There are 5 ways to turn a row about zero (a turn may also mirror it). The second row of each pair is the first, turned, with some noise. The first 35 pairs use one turn. New pairs use 2 turns, one after the other, and a turn may come again.
(in the rows, 128 means zero)
Known pairs, each followed by its turns in order:
[114 112 168 198  81 143]
[195 106 187 101 134 143] => Y

[ 94  88 112  92  66 173]
[128  89 175 153  57 114] => J

[111 109 118 118 129  83]
[152 127 147 161 160 121] => J

[103 147 110 113 132  48]
[ 88 140  97 140 191  88] => N

[ 76 108 113 188 154 121]
[ 98  93 106 160  84  77] => N

[ 66 103 107 148 131 160]
[172 144 142 167  82 149] => X

[148 117 160  74 122 157]
[167 124 105 121  77 131] => J

[147 121 107 121  44 115]
[170 197 132  95 118 121] => Y

[139 153 126 196 153 128]
[ 74 134 115  98 170 140] => J

[153 135 102 191 146 130]
[130  67 126 102 109 103] => N

[117 108 117 143 107 116]
[127 144 113 144 132 158] => P

[ 97 171 156 163 162  76]
[ 89  69 177 157 118 128] => X

[149 120 167 156 147 166]
[139  93 136 123 167 162] => Y

[115 106 101 143  91  89]
[118 155 128 167 142 174] => P

[113 123 115 145 183 180]
[147  98  83 137  78 149] => N

[131 120  93 170  74 120]
[184 163 145 128  99 141] => Y

[161 154 170 134 182 120]
[169 138 161  97 122  75] => P

[ 78 147 162 152  67 141]
[150 142 210 100 135 115] => Y

[101 129  77 131 158 155]
[113  83  92 158 114 150] => N

[149 102  93 159 117 149]
[164 141 121 138 112 172] => Y

[143 170 214  90  83 135]
[ 71 142 133 112 201 191] => X

[123 141 172 100 131 161]
[139 176 124 114 101 156] => N

[173 199 109 166 179  97]
[ 90 190  71 118 188 126] => J

[143 175 143 148  94 132]
[100 153 121 154 103  90] => P

[141 105 126 112 156 136]
[142 124 115 141 125 158] => J

[ 95 152 119  86  91 156]
[ 66 100 101 133 141 119] => P

[124  77 126 153 131 162]
[161 123  87 113 111 160] => P

[ 83  84 108 181 141 164]
[204 126 142 162  92 142] => X

[163 144 116 117 143 120]
[137 108 159 142 117 111] => P

[152 144  93 120 177 149]
[150  88  87 110 135 157] => N

[101 172 196 114 163 145]
[165 173 135  56 122 143] => J

[157 119 159 130 122 139]
[142 116 122 104 160 139] => Y

[112 116 101 120 177 131]
[137 119 110 176 104  97] => X

[147  98 110 148 157 108]
[150  91 113 126 113 100] => X

[141 123 140 158 144 153]
[160 123 140 139 155 120] => X

New pairs, each followed by its turns in order:
[167 150 147  98 147  87]
[174 171 150 122 146 103] => P P

[131 105 159 112 118 142]
[130 134  95 151 108 131] => P Y

[170 124 105 103 190  91]
[143 122 106 132  46  97] => X Y

[113 156 140  91 162 162]
[114 171 148  98  90 140] => X P

[122 117 140 100 127 162]
[133 139 157 136 128  97] => X X

[ 86 174 168 114 158 149]
[105 172  94 156 181 132] => P N

[ 82 162 106 131 184 121]
[160  88 164 123  98 171] => Y X

[144 120  56 123 144 164]
[160 151 191 137 100 155] => J X

[147 140 134 150 107 130]
[109 124 106 129 142 153] => N X

[ 62  83 129 194 109 142]
[105  63  71  92  83 109] => X J

[118 127 137 119 171  89]
[113 155 121 167 158 127] => N J

[114 186 146  83 197  67]
[163 152 149  79 203  69] => P P

[109 152 170 136 186  95]
[ 90 113 187 162 138 148] => N P

[144 116 119 148 131  71]
[147 149 150 176 153 124] => X N

[129 104 118 103 132 144]
[106 148 150 133 125 144] => Y Y

[150 108 135 105 103 130]
[144 132 122 164 127 152] => J P

[136 116 160 169 150 136]
[146 166 107 105 123 102] => N Y

[138  91  96 171  61 152]
[150 138 167  70 123 188] => Y N

[111 125 111 156 132  87]
[134 153 164 152 130 118] => X N

[133 123 101 150 158 102]
[146 157 145 101 106 146] => P N

[163 155 133 103 105 109]
[151 149 100 154 107  97] => J Y

[135 109 115 101 134 143]
[150 105 134 112 108 132] => N N

[150 152 102 173  66 121]
[195 109 159 105 124 150] => N J

[126 142  36 114 119 148]
[ 57 130 166  76 121 136] => X X

[132 115 126 189 139 138]
[148 138 166 131 112 173] => J J

[116 113  98  74 131 164]
[102 124 185 102 101 131] => J N

[110 122 117 121 162  70]
[112 121 168 179 127 102] => X N

[106 137 142 144 134 158]
[106 157 113 122 104 129] => P X

[ 87 141 107  92  80 141]
[104  97 153  89 143 175] => J X

[ 93 138 114 133 152 182]
[135 108 185 110 158 116] => X X

[131  77  99 106  96 118]
[ 88 112 119 125 118 181] => P J

[160 106 155  87 158 133]
[153  84 162 115 138 164] => J N

[114 129 125  70  87 141]
[138 134 141  87 133 189] => P P

[141 102  70 135 154 124]
[103 127 110 156  83 154] => Y P

[152 151 102 104 141  69]
[162 173 114  94 130  93] => P P

[143 106  92 131 105  68]
[153  85 156 149 170 159] => P Y

[159 136 111 111 163 109]
[ 78 153 120 137 136 139] => J J

[169  97 118 152 149 103]
[146  96 137 166 108 162] => Y P

[143 118  55 135 108  90]
[ 92 142 142 194  85 121] => Y P

[166 107 145 119 156 116]
[115 130 131 179 123 151] => Y J

[128 120 126 116 135 115]
[133 128 120 120 132 146] => P J

[163 122  59 146 159 116]
[196 100 123 174 132 107] => N N

[157 118 162 104 134 125]
[121 148 139 154 128 170] => X J

[169 121 114 125 125 114]
[117 102  93 119 139 132] => N Y

[ 93 171 186  94 140 132]
[103  74 105 175 107 158] => Y X

[ 96 123 122 153  64 102]
[ 78  94 104 114  92 141] => P N

[166 107 143 132  96 148]
[146 131  97  99  90 136] => J X

[ 72 163  83 109 143 146]
[ 86 195 119 149 104 112] => X P

[170 118 123 104 184 107]
[135  61 117 105 117 153] => J N

[145 108  79  98 144 140]
[115 149 125 166 154  85] => X J

[111 185 127  64  88 140]
[ 97 131  89 188 119  68] => P N

[123 132 152 184 105 163]
[180 125 169 145  99 141] => J J

[193 125 113 156 155 148]
[ 90 146 168 169 107 153] => J J

[139  60 132 110 102 127]
[ 79 119  95 148 125 169] => P J

[125 157 109 122 142 144]
[122 156 131 107 107 134] => Y P

[109 154 130  76  76 144]
[ 86 123 157 146 157  75] => Y Y

[104 133 154 138 181 154]
[134  86 160 117 136 173] => Y J

[ 92  82 110  84 126  93]
[154 182 140  94  85 135] => X X

